The first 6 rows are patterns. Each new row is the sum of 2 different patterns, raised or lowered, with some noise. Before adding, each is slid sideways (what falls off one end comes back at the other), maybe read backwards, and multiplied by a number that may be negative. Names go in the order of the patterns.
Known rows, each followed by the names of its patterns:
14 10 0 14 4 35 5 19 11 -19 12 16 -11 29 -16 -21 2 14 2 19 29 -34 3 -7 9 24 10 -25 -5 22 => k_244
26 14 14 27 -25 4 4 31 28 11 34 -33 -26 -17 31 -8 -7 -21 34 3 21 -20 16 28 35 1 18 -19 13 27 => k_301
-12 12 -1 10 19 31 21 -9 -20 29 3 4 -21 10 -11 22 23 18 -23 19 -21 -21 21 -18 -6 -20 20 -17 21 -20 => k_320
3 -16 22 -17 -24 -17 18 4 29 -12 -33 -5 13 7 1 -12 26 -4 5 1 21 25 32 4 15 6 -16 -3 26 -17 => k_166
3 33 -31 -36 -7 -13 28 28 -32 9 -30 18 -29 28 -28 8 -26 -18 0 -1 -32 32 -36 -17 -34 -1 -4 32 -31 -11 => k_123
-27 -31 -6 -19 3 -8 3 -21 -13 26 10 22 21 -11 23 8 2 -35 24 36 -27 18 7 13 -5 -23 0 -34 -4 -23 => k_610

New rows, each followed by the names of its patterns:
-1 -24 2 -21 3 4 -15 -20 3 -21 9 -33 -21 -6 -10 -20 -6 -14 -42 -22 -18 -10 0 -22 -21 -16 -5 -13 -7 2 => k_244 k_166
-59 -27 -31 -74 -14 -42 -40 -37 10 -89 -54 -23 -51 5 -3 -36 -53 -7 -44 -24 -33 4 -52 -13 -10 15 -7 -44 -27 -9 => k_244 k_320
11 7 -25 7 6 -7 4 -12 -24 1 5 -10 3 5 -33 -16 -19 3 14 -12 -23 -10 11 -2 2 -13 -6 -11 20 -12 => k_244 k_320
10 -12 -9 -1 -4 0 13 0 8 -7 1 -6 15 11 9 11 18 -5 19 6 3 -9 3 21 -6 -14 16 -10 6 4 => k_166 k_610
-12 0 -15 11 -23 -2 -16 0 24 6 25 -10 -24 -2 15 -11 -32 -2 33 -21 17 -10 11 6 -1 -5 -18 -17 -16 -11 => k_301 k_610
23 53 14 19 11 57 8 6 5 57 45 57 46 32 28 -2 41 46 24 44 34 43 2 24 16 55 44 47 6 23 => k_301 k_166
5 16 -5 10 26 -12 -20 -6 -3 -37 43 -7 17 21 1 24 13 51 20 -28 8 23 24 4 6 31 7 29 19 -12 => k_244 k_610
41 53 34 51 33 31 36 28 21 33 36 3 19 52 29 31 30 19 19 16 28 29 39 28 23 42 34 39 33 50 => k_244 k_610
37 10 47 17 41 37 40 32 52 17 57 14 61 11 43 18 60 49 9 26 28 20 65 28 15 9 67 24 36 5 => k_166 k_123
-20 -25 -36 -43 -11 -54 1 -80 -28 20 -15 -51 -32 9 -15 -69 -38 -68 -30 -3 -28 3 -44 -12 -27 -9 -13 -7 -3 1 => k_301 k_610
2 12 42 3 12 -26 26 22 23 -2 9 11 -7 -7 4 27 17 2 32 -37 -10 -23 36 -16 0 -30 39 14 13 -19 => k_301 k_123
17 39 49 0 36 -5 18 9 -7 -5 5 5 10 -10 -17 -2 -15 8 -17 33 26 20 10 -18 37 13 17 39 37 13 => k_301 k_610
49 -20 9 -3 48 -7 11 -14 26 28 55 37 -11 38 39 -5 12 61 48 20 23 27 31 26 50 37 49 0 40 23 => k_301 k_610
4 8 4 4 3 -12 3 -5 8 -3 -8 -6 10 10 7 -11 8 19 29 -10 -4 -8 -2 6 16 7 -11 0 -3 -4 => k_244 k_301
35 34 29 2 18 23 34 2 13 28 -3 9 13 -16 -22 4 23 11 20 -22 13 23 2 9 11 52 15 -3 5 3 => k_166 k_123
-15 3 38 17 -15 4 -3 -29 3 -15 14 -32 -3 -11 -52 -38 -38 -14 -14 -30 -45 -33 7 -15 -56 11 -52 2 -17 -2 => k_301 k_610
18 34 -10 -5 14 -5 16 42 -19 15 20 12 -8 20 8 48 17 34 -12 29 15 20 12 4 5 38 -8 16 -3 2 => k_244 k_123
27 34 30 13 33 12 37 21 11 3 36 19 33 15 34 10 28 54 42 36 46 17 38 42 23 5 39 60 6 48 => k_320 k_610
-22 -24 -27 -32 -40 -35 -17 -27 -27 -2 -24 -33 -12 -31 -15 -46 -4 -21 -23 -25 -28 -44 -24 -1 -28 -42 -31 -35 -11 -33 => k_166 k_610
-8 61 40 53 33 59 21 24 48 19 54 39 25 -13 26 36 67 -11 19 17 65 6 12 -16 37 21 64 37 45 43 => k_301 k_320
-12 -8 -32 -22 -33 -9 -12 3 -32 -6 -21 -28 -31 -14 -25 -14 -41 -39 -39 -29 -32 -16 -12 -44 -34 -21 -23 -12 -26 -38 => k_244 k_166
-25 -79 -7 16 -37 -16 -52 -53 -18 -43 -25 -17 -5 -85 -51 -69 -25 -22 -25 -40 -32 -36 -2 -27 -14 -39 -8 27 -8 -31 => k_244 k_166
15 16 -20 -16 22 5 0 -15 12 -22 10 11 16 -12 9 -7 -33 0 -26 -1 -21 6 -25 19 -21 -9 -7 -1 10 19 => k_301 k_320
-10 -22 -32 -25 27 -29 -29 -21 9 4 37 -35 -16 -13 -39 -21 22 -23 -34 -24 -8 -40 -26 -41 -13 -14 -15 -32 -58 -21 => k_244 k_166
-58 -22 -46 -13 -28 -25 -34 -12 -35 -34 -23 -32 -30 -47 -38 -32 9 -64 -31 -17 -23 -28 -33 -6 -38 -42 -62 -26 -50 -34 => k_320 k_610
-29 -17 -24 -15 -37 -14 -62 -21 -16 -8 -30 -36 -71 -17 -17 -13 -71 -20 -4 -20 -19 -33 -79 -14 -41 -12 -49 13 -43 -26 => k_244 k_123
-4 6 -35 -3 -27 -6 -19 -5 30 10 -35 -29 -22 1 25 14 -26 -12 -8 4 -21 -22 -4 -26 -12 -28 -58 -54 -16 -11 => k_301 k_166
31 35 11 11 53 21 31 60 1 24 30 49 23 34 48 52 51 63 26 51 40 28 43 43 36 50 0 42 8 37 => k_123 k_610
7 22 -18 -29 38 -26 -7 -17 17 20 -8 22 5 17 34 28 -1 10 -6 4 -10 31 12 -23 -17 -29 -22 0 -9 3 => k_301 k_610
26 16 13 15 41 18 28 10 40 7 13 8 17 14 17 19 -19 0 34 17 12 -2 33 3 5 8 14 34 38 15 => k_166 k_610
6 15 -7 9 19 -9 -12 -6 -3 12 17 13 -28 -23 -12 17 -22 -7 -17 11 -13 -6 -32 0 4 11 3 5 -27 9 => k_301 k_166
-29 6 -22 14 3 -6 -1 -30 -12 4 -11 -21 -15 6 -1 -5 -26 -27 -19 16 -32 -18 -14 -17 -18 -5 -17 17 -29 10 => k_320 k_123
-33 22 17 10 0 0 -30 -22 7 -8 6 -18 -32 -16 -9 -4 0 -15 -4 9 -17 -22 20 -26 -35 -11 8 8 -17 10 => k_244 k_610
57 5 37 18 5 26 38 21 24 -6 28 27 9 32 23 36 34 37 17 8 17 -3 54 16 35 -7 44 -16 -4 2 => k_320 k_166
0 31 25 14 20 27 6 18 2 28 12 30 7 34 9 7 19 22 42 34 -3 16 16 35 16 26 10 36 23 39 => k_166 k_123
39 15 29 28 41 35 20 6 28 16 39 31 4 14 46 34 25 42 8 5 25 37 35 36 57 5 52 23 60 34 => k_320 k_123
-12 -11 -19 -10 -37 -20 -37 -24 -20 -55 5 -49 -36 -47 -8 -30 -42 8 -40 0 6 8 -30 -9 -41 -19 -23 9 -35 -43 => k_320 k_610
19 -14 -45 -17 -31 -25 26 -49 -16 -50 -3 -26 -24 -50 -58 -21 -41 -19 -29 -60 -45 -25 14 -54 -46 -12 0 -2 -17 -41 => k_166 k_123
-10 -32 2 7 -29 -9 -39 -18 1 -4 -29 -16 11 -27 -4 -39 -33 -40 4 -33 -5 -15 -25 -41 -3 -21 -14 -40 -17 -33 => k_320 k_123
22 -19 11 14 21 3 -29 7 -38 -11 -12 -30 -31 -14 -9 -5 -1 -5 -25 -8 20 12 26 30 -2 17 -1 12 -32 23 => k_320 k_610
-18 6 -31 -20 -19 -9 -43 -7 -36 1 -36 -3 -45 1 11 10 -40 3 -53 -32 8 -20 -18 -27 12 -52 -6 -35 -12 3 => k_301 k_320
5 -18 -1 -10 4 -23 -23 2 24 -13 -1 -28 -25 -12 16 11 3 -10 -10 14 3 -20 -15 -9 -20 14 -7 -41 -10 -20 => k_166 k_123
14 9 -12 -3 11 4 29 -3 5 -5 11 2 11 19 -5 10 -20 -21 10 19 3 -1 32 4 5 -22 6 -9 24 -2 => k_301 k_123
5 27 18 20 -15 12 1 -4 15 15 -17 10 -26 6 -10 6 -12 15 -9 -30 -8 12 9 10 -29 -5 9 14 -10 0 => k_123 k_610
-22 -17 -22 -23 -26 -18 -26 1 -18 3 -39 -9 0 -30 -4 -2 -18 -23 -3 4 -21 -2 -21 -13 -10 -8 -30 -12 -19 -35 => k_123 k_610
20 35 2 56 12 43 14 20 48 31 47 -7 15 60 21 60 -1 29 1 36 15 28 31 -1 5 29 -4 25 35 33 => k_123 k_610
60 38 33 9 30 58 49 56 53 63 3 49 26 64 47 19 43 -21 19 -22 29 40 12 -3 32 32 23 -14 25 24 => k_301 k_610
15 11 -21 26 -13 26 11 35 -25 -7 5 5 38 23 -24 2 -2 27 -22 7 1 26 8 32 -4 23 -5 1 23 23 => k_244 k_123
55 37 53 26 53 8 9 13 21 57 -6 17 26 -2 0 18 24 -5 -15 28 -3 39 21 24 41 36 34 33 31 48 => k_301 k_610
16 -17 25 -3 6 16 23 -15 11 9 -34 27 -23 -19 0 21 -23 41 1 17 -38 40 34 1 -37 -15 -26 18 22 23 => k_320 k_166
-20 -26 -8 11 -30 3 -38 -1 -17 6 -45 -2 1 -32 -1 -51 -46 -28 -9 -24 -10 -32 -32 -38 -11 -12 -45 -39 -40 -36 => k_320 k_166
27 18 35 26 18 26 63 -27 17 13 33 31 -8 -19 36 36 42 4 -8 9 37 28 20 15 46 -6 8 33 16 41 => k_244 k_166
-40 -40 13 -47 -17 -32 -15 -43 -29 -44 8 -34 9 -41 -33 -39 2 -1 -28 -31 -22 -38 0 -16 -11 -21 17 -18 -11 -35 => k_166 k_123
-4 4 37 5 7 59 1 26 -1 26 9 12 4 9 13 44 5 38 9 46 7 26 43 37 37 56 0 30 28 23 => k_123 k_610
1 30 8 4 -10 41 8 54 8 -3 1 39 33 8 15 30 -1 8 25 30 50 44 18 13 33 7 1 25 -10 15 => k_320 k_166
-46 -26 -16 -24 9 -34 -45 -30 1 -21 -9 -36 -3 -15 -17 -14 5 13 15 -18 -15 -2 -30 -21 -8 -26 -19 -21 9 -24 => k_320 k_166
-3 26 54 2 34 33 26 15 19 8 24 15 26 10 49 49 18 32 -17 -24 52 -8 50 -15 31 -22 49 -9 20 41 => k_320 k_123
-7 -8 31 19 21 -39 37 16 -7 -18 -4 7 11 -1 -8 -20 39 -7 -2 20 -7 1 -34 9 -15 -13 -2 11 -23 -18 => k_301 k_610
